The same things were measured in two ways. Each way mixes the same 10 hidden numbers, adds some noise and spreads widely along 7 directions of its own, which tell nothing about the thing.
(in the rows, 128 means zero)
Some things both ways: the first way, then the second way.
[128 136 111  76 136 123 100 128 107 129 115 112 105 116 118  83 135 102
 116 137 127 144 163 105 163  90  77]
[158  71 111 149 127 114 139 179  88 170 120 131 188 153 148 164 142 128
 185]

[ 85 108 113  70 149 108  99 144 107 159 133 109 125 154 106 113 137 116
 113 109 125 149 171 115 138 140 113]
[139 109 118 107 128  90 139 137 133 125 141 114 172 158 161 168 101 138
 130]

[ 63 104 156  90 130 120 109 114 105 105 155 119 110 136  98 116  97 105
 136 137 102 104 133 104 127 104  82]
[136 159 165 126  49 122 145 117 167  87 127  92 104 135  95 184 158  77
 141]

[129 176  87 101  84 123 122  95 106 113 118 130  94 128 130 149 119 145
 154 111 111 107 105 177 140 152 172]
[ 80  86 158 183  22 166 117 112 146 141  23 160 114  55 158 114 164 136
 213]

[135 134 142 107 141 157 118 161 138 118 148 142 126  97 107 117 102 103
  87 182 125 151 183 114 150 138  93]
[169 153 166 161 179 132  82 106 142 123 105 109 127 133 118 147 169 101
 115]

[161 120 105 172  93 145 157 122  99 116  96 121 153 142 143 140 147 169
 129 130 109 108 105 156 137 129 196]
[123  68  85 136  97 153 132 114 167 220 112  66 157 103  86 115 159 112
 121]

[126 162 163 133 147 105  85 166 137 152 127 126 125  83 159 117  91 140
 111 144 104 193 177 113 167 113 168]
[150 125 164 160 134 129  80 137 111 109  90 173 116 139 129 116 153 125
 177]

[113 127 146 115 138 124 130 102 108 121 163 132 108 144  97 134 153 127
 115 116 137 116 115 152 135 116 118]
[135 137 104  85 111 113 173  96 152 167 176 137 153 124 100  96 111 123
 118]

[144 145  75 110 111 133 144  78 134 117 142 122 108 134 118 127 181 100
 122 117 155  99 131 167 122 144 111]
[116 188 151  81 133 135 107 104 115  57 108 156 112  96 153  63 103 162
 143]

[131 150 152 150 123 106 107 165 134 171 136 122 114  87 176 132  99 125
 126 139 110 173 155 122 129 118 175]
[121 135 169 142  94 123 122 176 151  49  93 183 132 136 179 135 111 135
  84]

[108 112 116  92 129 114 137 109 108 109 138 105 130 142  87  92 183  87
 140 132 161 108 172 133 108  71  44]
[168 174 112  23 201 147 143 138 100  89 186 156 113 148 118  97  86 128
  79]

[151 159 122 140 113 150 143 123 136 100 131 149  83 114 137 150  93 153
 123 148 111 105 114 150 139 142 168]
[132  95 117 129 144 150 113 152 149 170 149 102 123 166 102 137 160 106
  43]

[149 122 145 174 111 122 164 109 104 144 126 108 135 163 151 142 138 168
 137 133 117 122 105 149 143 104 176]
[131 134 127 128  99  82  83  96 169 140 174  97 134  94 116 130 117 105
 148]

[178 175 196 102 110 135 129 131 135 183 107  99  91  92 104 111  84  95
 161 143 134 136 123 172 122  89 110]
[118 216 193  95 145  53  90 108 115  18 183 143 135 130 148 159  97 137
 175]

[134  98 122  94 155 125 132 134 159 171 135 129 168 116  71 128 132 128
 106 110 119 168 163 108 130 141 143]
[127 106 134 119 104 111  87  93 145 138 105 116 152 101 167 119 116 139
 188]

[ 92 116 137 101 127 117 147  72 109  68 181 134 107 158  81 131 160 115
 122 122 143  86 117 130 119  93  63]
[167  91  61  56 161 160 233 134  91 189 126 206 176 163 139  68  77 182
 131]

[ 88 118 139  87 118 106 108 132 111 115 130  90 117 127 122  78 131  59
 149 155 145 117 185 104 107  67  20]
[126 107 121 108 147 174 107 123 155 158 110 148 113 117 114  97 115 130
 113]

[145  84  96 164 120 150 169 109 124 133  61  83 199 122 142  64 187  95
 120 188 174  92 203 156 120  98 110]
[148 139 126 109 144 189 158 138 158 101  75 146  90 141 129 113 133 122
  34]

[138 119 116 144 144 135 121 140 135 144 135 129 128 114 151 115 121 155
 115 163 110 149 176 131 167 119 154]
[165 123 123 166 182 154  97 169  77 125  69 156 113 152 170 122 123 164
 160]

[ 83 113 145 173 136 112 113 154 116  66 199 147  92 141 186 145 110 137
  85 155 104 135 141  71 140 120 119]
[108 125 144 129  92 138 139 128 186 130 102 190 127 123 156  96 108 109
 101]

[112 157 150 102 113 146 178  68 135 126 106 117  94  97 125 119  78  98
 164 177 132  97 116 156 131 103 106]
[164 119 130 160 118 158 158 154 146 124  65 182 112 168 174 116 128 136
  59]

[124 138  92 116 125 145 177  83 139  81 120 139 109 106 113 114 154  96
 123 157 158 103 152 131 117 111  84]
[137 107 118 120 178 206 106 110  68 160  33 138 117 114 172  65 164 184
 139]

[173 131 172 208 104 140 177  95 116 130 119 113 130 156 152 153 115 187
 146 140 112  98  68 174 147 102 209]
[136 154 140 192 139  71  73 141  96 131 132  84 151 132 139 160 143 138
 174]

[ 87 111 217 173 119 113 132 165 116 113 185 120 117 153 141 157  38 158
 159 171  58 148 122  77 131  68 120]
[149 126 119 146 156 117 127 154 100  98  98 118 140 143 150 152 109 169
 174]

[145 144 116  95 117 164 170  93 132 138  64 120 137 120  83 123  90 137
 144 162 119 113 127 166 154 141 153]
[147 108 173 197  81 131 107 125 120  94  57  71 111 130 151 219 222 110
 148]

[141 143  84 127 107 135 165  92 157  90 136 140 101 139 131 155 115 148
 132 134 112 101 124 131 138 146 139]
[123  58 128 144 107 142 101 148 110 131  92  91 131 137 152 164 172 153
 131]

[118 111 144  95 116 146 180  93 108 118 100 112 147 123  63 118 133  81
 147 140 143 111 115 128  95  96  85]
[133 105 116 133 134 146 125  89 114 175  71  74 178  97 153 119 159 153
 152]

[ 78 127 135 137 153 111 115 129 147 140 171 140 127 113 159 151  87 154
 115 148  85 176 160 102 164 143 175]
[133 101 118 165  65 103 134  92 132 133  57 135 124 135 161 117 123 168
 215]

[119 152 101  77 127 120  88 130 120 127 126 135  84 118 128 131 104 142
 106  95  99 137 125 126 162 164 168]
[134 144 178 137 124 147 106 183  98  64  65 180 129 155 178 128 141 123
 156]

[128 109  76 110 152 137 137  77 138 117 163 131 101 139 113 117 180 136
 108 123 136 105 136 135 163 117 113]
[148 226 147  85 144 123  80 134  98  57 155 145  70 126 149  79  99 117
 154]

[164 124 138 158 118 151 144 137 124 130 112 133 131 102 115 125 127 152
 131 147 126 111 133 166 122 112 168]
[123 163 148 113 133 147 129 154 122  94 139 121 109 137 127 147 147 109
  80]

Other things, the second way, with their names:
<779>: [124  85 147 128 122 144  91  92 124 162 117  84 165  88  86 133 193 129
 177]
<455>: [133 106 145 197 120 103  93 190  95 124 116 144 150 138 159 179 142 138
 157]
<26>: [106 175 115  54  62 104 158 126 164 112 176 107 131 142  97 108  98  85
 111]
<211>: [151  98 124 147 122 142 116 125 110 145 124 142 117 103 129 117 167 136
 120]
<938>: [139 136 123 109 118 122 118 119 169 119 130 118 129 129 129 116 115 115
  91]
<598>: [107 133 108 146  76 135 140 159  92 122  68 126 136 106 167 111  92 179
 213]
<1064>: [104 145 115  99  95  83 163  86 144 145 161  94 144 149 107 154 109 133
 161]
<776>: [147 172 182 178  96  86 129  64 136 114  64 155 139 139 143 145 158 117
 201]
<23>: [147 174 137  94 173 155 131 151 124  70 158 125  99 119  91 132 123 131
  68]
<339>: [176 178 161 145 152 131 120 131 106  77 121 156 103 131 116 129 154 117
 111]
<308>: [137  48  97 152 134 167 156 154 154 183  95 150 148 149 142 125 145 152
  36]
<378>: [146  47 108 141 145 192 171 151 113 156  64  91 147 143 119 158 192 155
  90]
<608>: [126 127 157 157 110 118  66 160 156 119 110 119 115 157 185 145 142  91
  92]
<739>: [164 150 107 116 178 116 120 146 141 133 159 158 121 168 129  84  97 133
  51]
<410>: [122 129 129 106 109 118 151 121 106  96 110 106 150 126 147 140 128 165
 153]
<246>: [136 127 143 146 138 129 105  84 115 140  69 161 125 127 150  90 138 159
 187]
<141>: [119 110 127 166  82 110 134 112 130 178 120  89 149 125 107 170 165 119
 169]
<856>: [130  68 115 136 164 149  62 136 119 166  98 106 142 131 136  81 170 141
 114]
<226>: [160 169  75  11 150 133 196  78 105 107 187  48 123 140  32 101 112 156
 153]
<123>: [115 147 128 160 140 126  96 161 162 161 114 141 134 147 167 118 102 110
  64]
<978>: [124 102  88  76 131 114 130 120 138 171 186 116 162 117  93  93 102 133
 149]
<172>: [144 190 125 148  99 111  81 158 144 100 130  96  82 131 128 109 116  87
 120]
<1067>: [128 149 126 161 100 130 120 133 140 161 123 100 137 108 106 121 136 111
 156]
<126>: [144 149 120 108 134  80 114  59 178 155 171 107 142 107 110 110 120 105
 121]
<670>: [121 137 117  82 115 107 154 122 130 136 181  92 125 183  74 150 152 107
  81]
<925>: [153 135  95  35 136 134 156  82 135  98 107 138 138 135 105  42  77 175
 165]
<516>: [134 134 109  87  93 122 110 120 146 141 149  91 130 101 111 116 117  92
 165]
<526>: [ 98  72 139 156  83 110 126 131 106 138 113  88 153 131 128 193 179 149
 166]
<316>: [108  35  94 144  60 143 180 127 148 190  89 110 163 123 146 160 144 153
 141]
<716>: [135 141 118 113 126 114 160 133 101 125 139 132 137 130 141 176 102 138
 176]
<767>: [117  70  96 178  72 105 156 152 137 165  88  60 178 119 166 202 132 144
 172]
<438>: [129 128 112 165 157 168  88 128 162 224 131 105 115 124  77  72 163  96
  75]
<354>: [122  45 127 157  59 158 157 156 128 142  72 152 138 120 131 163 153 148
 167]
<319>: [143 158 116  77 128 128 136  87 136 123 150  63 117 134  87 124 140 124
 118]
<577>: [ 86 143 157 140  85 122  78  96 188 132 137  86 102 106 120 147 148  97
  94]
<498>: [151 115  94  80 115 142 201 181 110 108 146 196 127 145 122 107  98 126
 125]
<812>: [137  82 112  66 110 147 154  84 104 135 128  48 151 120  66 143 198 138
 157]
<549>: [ 89 120  82  83 123 131 218 111 116 147 111 111 149 166 134 125  97 197
 112]
<829>: [145 148 163 128 143 142 106 147 144  81 117 102 142 120 127 144 158 112
  72]
<15>: [148 113  96  80 142  94 171 121 111 110 169  35 188 142  70 178 131 158
 152]
<508>: [147  73  91 134 136 133 153 153 131 188 133 161 152 153 115 123 114 136
 127]
<542>: [141 146 127 139 110 140  91 107 189 152 145 125  83  99  81 103 125  83
 108]
<195>: [147 132  83  74 175 155 160 109 119 135 100 173 115 151 118  44  80 178
 123]
<601>: [139 174 157 116 134 104  99 116 123  94 144  91 135 135 119 150 148 105
 124]
<271>: [109 110 123 180  59 132 169 176 136  96  97  64 148  91 132 181 163 149
  96]
<306>: [150 149 144 222 184  89  85 196  68 111  81 119 190 132 210 149 150 158
 117]
<1046>: [152  79 100 183 130 111 177 169 148 192  79 208 195 149 207 133  87 141
 102]
<240>: [122 148 130 155  96  56 151 156 132 102 141  95 199 129 132 172 107 136
 151]
<1010>: [ 95 111 153 175  83 145 145 171 100 141  37 196 174 117 220 122 130 151
 160]
<558>: [124 180 132 176  98  45  84 161 124 138 189  68 151 140 122 188 111  96
 163]
<648>: [127 114 121 117 160 178 134 168  87 124 114 134 101 162 102 117 167 151
  78]
<626>: [125 111 142 138  78 144 138 135 133 124 122  89 137 104 107 153 184 113
 121]
<24>: [140 132 119 129 122  83 126 119 160 157 157 157 144 169 130 120 100 115
 108]
<30>: [112 110  87  80 106 140 135  98 184 184 140 136 115 143 110  55  98 121
  90]
<290>: [148 159 115 147 155 105 117 102 146 142 122 135 120 141 138 108  90 150
 120]
<624>: [147 166 130 107 133 114  97 108 117  84 151  59 103 104 126 141 142 133
 125]
<621>: [ 99 110 144 184  62 120 157 134 126  86  74  96 135  83 132 186 154 169
 180]
<1040>: [133 165 199 120  98 131  99 128 138  59 151 146  88 118 127 186 163  82
 121]
<700>: [167 222 147 140 199 106  58 139 110  92 154 100 119 123 116 114 112 113
 121]
<803>: [105  97 105  75 142 172 170  82 111 147  71 135 151 124 116  71 119 210
 165]
<661>: [114 100 133 105 119 117  55  92 184 136 153 122 110 109 132 109 111 124
 115]
<794>: [125  74  76 107 120  82 140  63 142 187 128  64 167 141 125 138 131 158
 159]
<1060>: [168 138 112 111 172 103 146 140  84 103 141 139 146 161 122 136 105 163
 166]
<705>: [161  60 117 111 126 192 203 219  65 118  68 166 162 190 149 168 147 162
 120]
<785>: [153 183 123  81 140 128  97  92 116  95 156  72  81 130  97  98 143 122
 127]
<485>: [138 125 152 149 112 111 104 152 122 113 150 114 125 141 131 176 170 102
 103]
<977>: [147 194 164 127 130 122  89  84 181 108 135  75 110 124  88 130 158  76
  78]
<512>: [146 144 131 126 146 121 122 198  86  85 135 122 116 198 132 179 103 145
 141]
<541>: [109 184 155 157 104  89  89 118 156 122 124 109 141 116 137 105 142  99
 111]
<576>: [130  89 148 123 105 122 122 111 123 124 102  90 162 127 170 198 158 135
 147]
<1063>: [135 101 137 107 109 187 219 190 117 106  99 192 141 159 127 138 158 128
  61]
<798>: [132 123 146 161  97 169 122 170 199 121 120 163 107  70 109 116 131  76
  86]
<625>: [162 155 139  84 125 163 144 127 127  47 150  65  84 113  43 152 166 122
 124]
<55>: [119  92  74 122 129 142 165 139 119 183 103 159 161 120 134  71  87 183
 156]
<949>: [128 144 121 121 145 144  79 138  73  75 107  71 103  87 133 108 154 177
 138]
<459>: [171 118 115 109 129 123 158 116  96 107 116 123 127 143 140 155 127 158
 154]
<802>: [171 142 108 138 143 161 185 154 126 128  91  97 147 139  98 134 155 124
  65]
<915>: [104 142 143 148  57 101 133 110 132 106 116  34 145 104 102 168 186 121
 143]
<574>: [145  98  96  90 160 212 151 143 129 164 107 127 119 127  70  80 138 148
  87]
<840>: [103  88 121 128 106 169 149 124  85 116  17 131 135 114 179 129 120 208
 235]
<529>: [127 126 112 166 153 129  80 128 122 176  95 133 138 115 144  67 121 154
 147]
<59>: [ 85 173 175  87 139 132 106 162 154 101 161 135 150 163 114 125 131  89
  46]
<129>: [164 184 163 109 142  86  95 110 169  60 174 168 102 117 131 126  96  90
 130]
<967>: [129 133 104  74  84 124 167 106 125 132 145 117 136  97 156 125 110 128
 162]
<284>: [153 102  76 178 112 128 162 114 149 226  99 134 146 125 137  96 121 140
 128]
<401>: [173 144 104  92 141  91 143  69 131 134 142 131 144 142  93 104  86 159
 187]
<40>: [131 160 116 127 174 158 175 186  98  97  81 198 121 155 192 117  76 168
  91]
<162>: [131 175 161 140 129 120 105 135 109  82 115 109 124 121 124 147 152 128
 132]
<479>: [147 197 148  74 148 116 116 152 157  75 188 157 116 147  90  98  91  84
  86]
<721>: [136 123 102 162  98 113 158 148 151 147  94 132 141 141 148 116 113 131
 121]
<924>: [142  82  57  87 180 212 163 107 139 200 116 100 106 111  50  77 116 175
 106]
<702>: [128 107 120 125  86 139 155 144 152 129 151 125 101 146  86 150 143 113
 111]
<94>: [107  63 119 163  42 183 112 114 184 193  94  98  85  95  97 127 174 106
 128]
<333>: [106 111 139 152 102 104 115 133 108 124 107 100 148 132 144 160 150 147
 164]
<839>: [118 114  89 179 115  99 127 186 152 206 118 208 161 141 191  74  63 123
 115]
<296>: [131 136 143 143 139 148  34 137 125 158 134  82 125  86 127 114 150 106
 143]
<1071>: [152 148 105 134 120  64 150 113 153 156 150 150 170 146 149 116  81 125
 133]
<830>: [105  98 117 151 114 139 140 111 128 139  88  73 130 119 136 167 145 174
 131]

Some of these things the first way, each followed by its name:
[172 175 177 153 114 135 163 146 155 139 105 148 103  89 119 177  34 174
 146 142  66 181  90 111 144 125 212]
<856>
[131 151 132  99 125 115 108 118 122 191 110  98 146  98 134  98 136 105
 137 142 145 149 180 171 145 119 136]
<401>
[155  95 170 188 143 130 166 107 142 165 105 101 171 131 129 114 149 145
 127 141 133 132 128 141 143  86 170]
<529>
[147 111 136 123  97 149 138 129 127 137 135 111 156 151  62 139 116 148
 166 150 106  92 141 178 118 114 126]
<924>
[186 126 111 138 101 157 182  80 146 148  92 109 152 117  95 120 158 127
 140 137 148  91 112 181 122 121 150]
<410>
[ 95 110 149  92 137 122 140  86 140 110 172 125 120 144  39 144 130 115
 156 113 106 114 109 124 116  98  89]
<839>
[109 181 113  93  95 102  90 133  93 144 108 107  83 114 170 116  95 122
 162 128 104 137 152 150 144 114 142]
<354>
[182  79 155 190 136 148 168 115 189 116  94 118 212  70  72  87 177 110
 110 166 168  96 178 144  92  76 123]
<670>
[ 96  90 161 149 156 115 168  79 133 119 149 100 138 188 110 121 163 121
 120 137 148 101 128 131 138  95  90]
<739>
[131 113 131 131 114 148 127 101 121 101 166 118 108 111 115 105 145  95
 126 161 128  94 130 124 125  82  72]
<1067>
[109 137 139 123 130 129 132 105 150  96 175 140 103 114 121 139 122 109
 108 147 131 114 145 124 123 124  95]
<24>
[141 132  83  87 131 143 151  85 145 137 124 122 140 115  96  99 161 104
 128 157 158 110 179 162 140 122  90]
<459>
[134 125  86  78 111 140 158  95 112 128  95 121 131 151  95 118 154 126
 120 111 152  99 135 158 122 153 123]
<576>
[101 148 116 126 111 110  77 156  79 129 175 106  85 139 184 122 151  93
 112 134 120 148 151 124 138 126  98]
<240>
[146 141  85 113 140 151 138 127 168 112 166 151 112  99 116 131 142 103
  90 164 144 129 189 136 136 158  97]
<308>
[ 75 110 134  98 102 126 192  53  73  68 143 110  93 188  84 132 134 114
 182 131 127  68  73 123 106  53  49]
<967>
[106 189 122  89 140 113 119 126 121 112 171 149  67 107 120 144 113 111
 134 146 119 173 163 134 151 114 102]
<211>
[185 145 171 134 111 133 109 153 125 203  80 105 150  74 103 109 110 139
 151 123 111 150 132 176 130 103 197]
<479>
[177 127 129 130  93 172 196  57 133 159  57  92 158 131  76 124 118 136
 181 150 119  79  84 201 139 113 162]
<721>
[172 139 127 110 121 136 160 119 179 173 111 109 139  92 106 113 115 103
 144 147 138 136 163 140 113 112 117]
<661>
[ 80 143 224 114 119 100 153  89  92 125 116  97 129 158  76 133  98 119
 185 132 124 124  97 160 123  64 104]
<339>
[137 124 115 135 132 131 135 121 143 145 116 129 131  98 133 125 125 133
 118 135 123 127 146 138 133 134 170]
<30>
[104 144 165 109 115 124 113 130 135  99 178 142  83 132  97 158  65 152
 157 141  77 117 118 130 136 112 122]
<702>
[130 145 148  84 143 146 126 101 143 153 100 135 164  84  61 115 128 105
 103 141 150 133 157 180 144 161 153]
<776>
[153 125 132 145 133 162 166  92 120 159 117 135 144 124  99 144 129 171
 128 145 116 121 113 192 163 140 203]
<284>
[132 159 126 111 129 132  88 154 117 110 139 144  90  79 131 104 128 103
 102 148 134 140 173 138 139 119 112]
<1063>
[133 102 150 181 107 144 170 122 120 134 124 114 148 172 129 152 113 177
 147 150 112  91 113 170 119 130 181]
<830>
[203 134 130 136  87 165 148 120 120 141 110 111 139 136  93 125 118 147
 156 158 103 103 110 172 146 102 139]
<798>
[145 126 162 162 108 124 145 113 123 143 127  96 137 108 139 108 129 104
 161 159 127 119 137 142 118  57 107]
<55>
[112 104 135 131 143 131 126 160 150 119 179 154 142 101 101 144 100 141
 109 151  96 157 170  92 123 125 137]
<316>
[135 130  88  90 103 129 118 128 108 136 109 115 131  90 108  96 143 101
 151 133 115 138 160 126 119  92 107]
<516>
[138 121 156 160 106 141 161 110  86 154  71 103 150 144 141 123 125 150
 132 138 133 105  96 181 135 134 199]
<977>
[108 146 152 127 126 102 109 173  90 136 102 117 140 114 136 123 108 136
 123 129 107 184 155 112 137 107 157]
<812>
[ 68 123 119  71 117 107  99 127  66 111 144 102 102 163 103  96 145  99
 161 132 134 100 173 142 120  82  50]
<716>
[ 97 123 135 132 140 104 105 137  99  96 165 134  95 151 153 118 146 137
  98 128 135 120 157 122 142 112 113]
<1040>
[111 102  76  86 124 135 115 124 153 108 171 136 131 132  91 132 130 121
 115 133 107 105 171 113 125 152  96]
<840>
[138 108 125 169 115 135 132 136 119 136 157 108 154 173 127 143 146 156
 126 151 108 114 145 161 145 129 150]
<621>
[116 172 151  90  96 134 111 132  97 124 170 133  60 118 106 152  82 109
 169 136  95 129 105 157 121 112 105]
<700>
[158 151  64 113 110 159 112 135 135 137 139 155  97  88 128 143 138 134
 106 129 124 110 145 179 130 183 177]
<123>
[160 128  89  94 113 160 147  89 148 168  84  98 139  60  91  87 126  84
 174 163 123 121 159 156 136  90 110]
<172>
[ 96 110 108 109 138 115  80 143  83 143 161 113 120 152 136 114 159 128
 110 125 113 140 164 139 156 129 127]
<226>
[115 153 133  81 140 113 105 126  75 177  82  95 102 133 126  93 133 110
 140 111 130 156 135 155 162 113 140]
<626>
[125 136 108  79 114 149 154  56 119 158 108  95 117 161  88 116 146 108
 156 131 155  74 126 213 140 145 109]
<290>
[114 147 186  86 136 123 151  93 140 157  92 108 141 119  64 125  90 114
 155 132 130 137 127 154 134 113 130]
<246>
[ 84 144 116 125 122 127 126  94 100  73 175 133  68 158 135 151 143 105
 110 119 121 104  93 126 138 146 102]
<541>
[157 114 103 123 100 165 154 130 118 140 119 123 134 124 108 130  97 140
 153 163  91 115 132 135 133 119 137]
<767>
[199 130  84 144 107 165 169  77 180  90 112 121 140 110 105 100 179 104
 115 167 167  67 156 159 119 116  83]
<526>
[103 133 174 114 107 112 101 164  80 146 147 101 118 159 122 135  93 125
 151 130  92 148 126 129 126 104 114]
<15>
[164 130 122 115  87 144 158  77 147 100  98 121 128  94  89 102 126 119
 153 139 135  63 118 148 107  85 106]
<705>
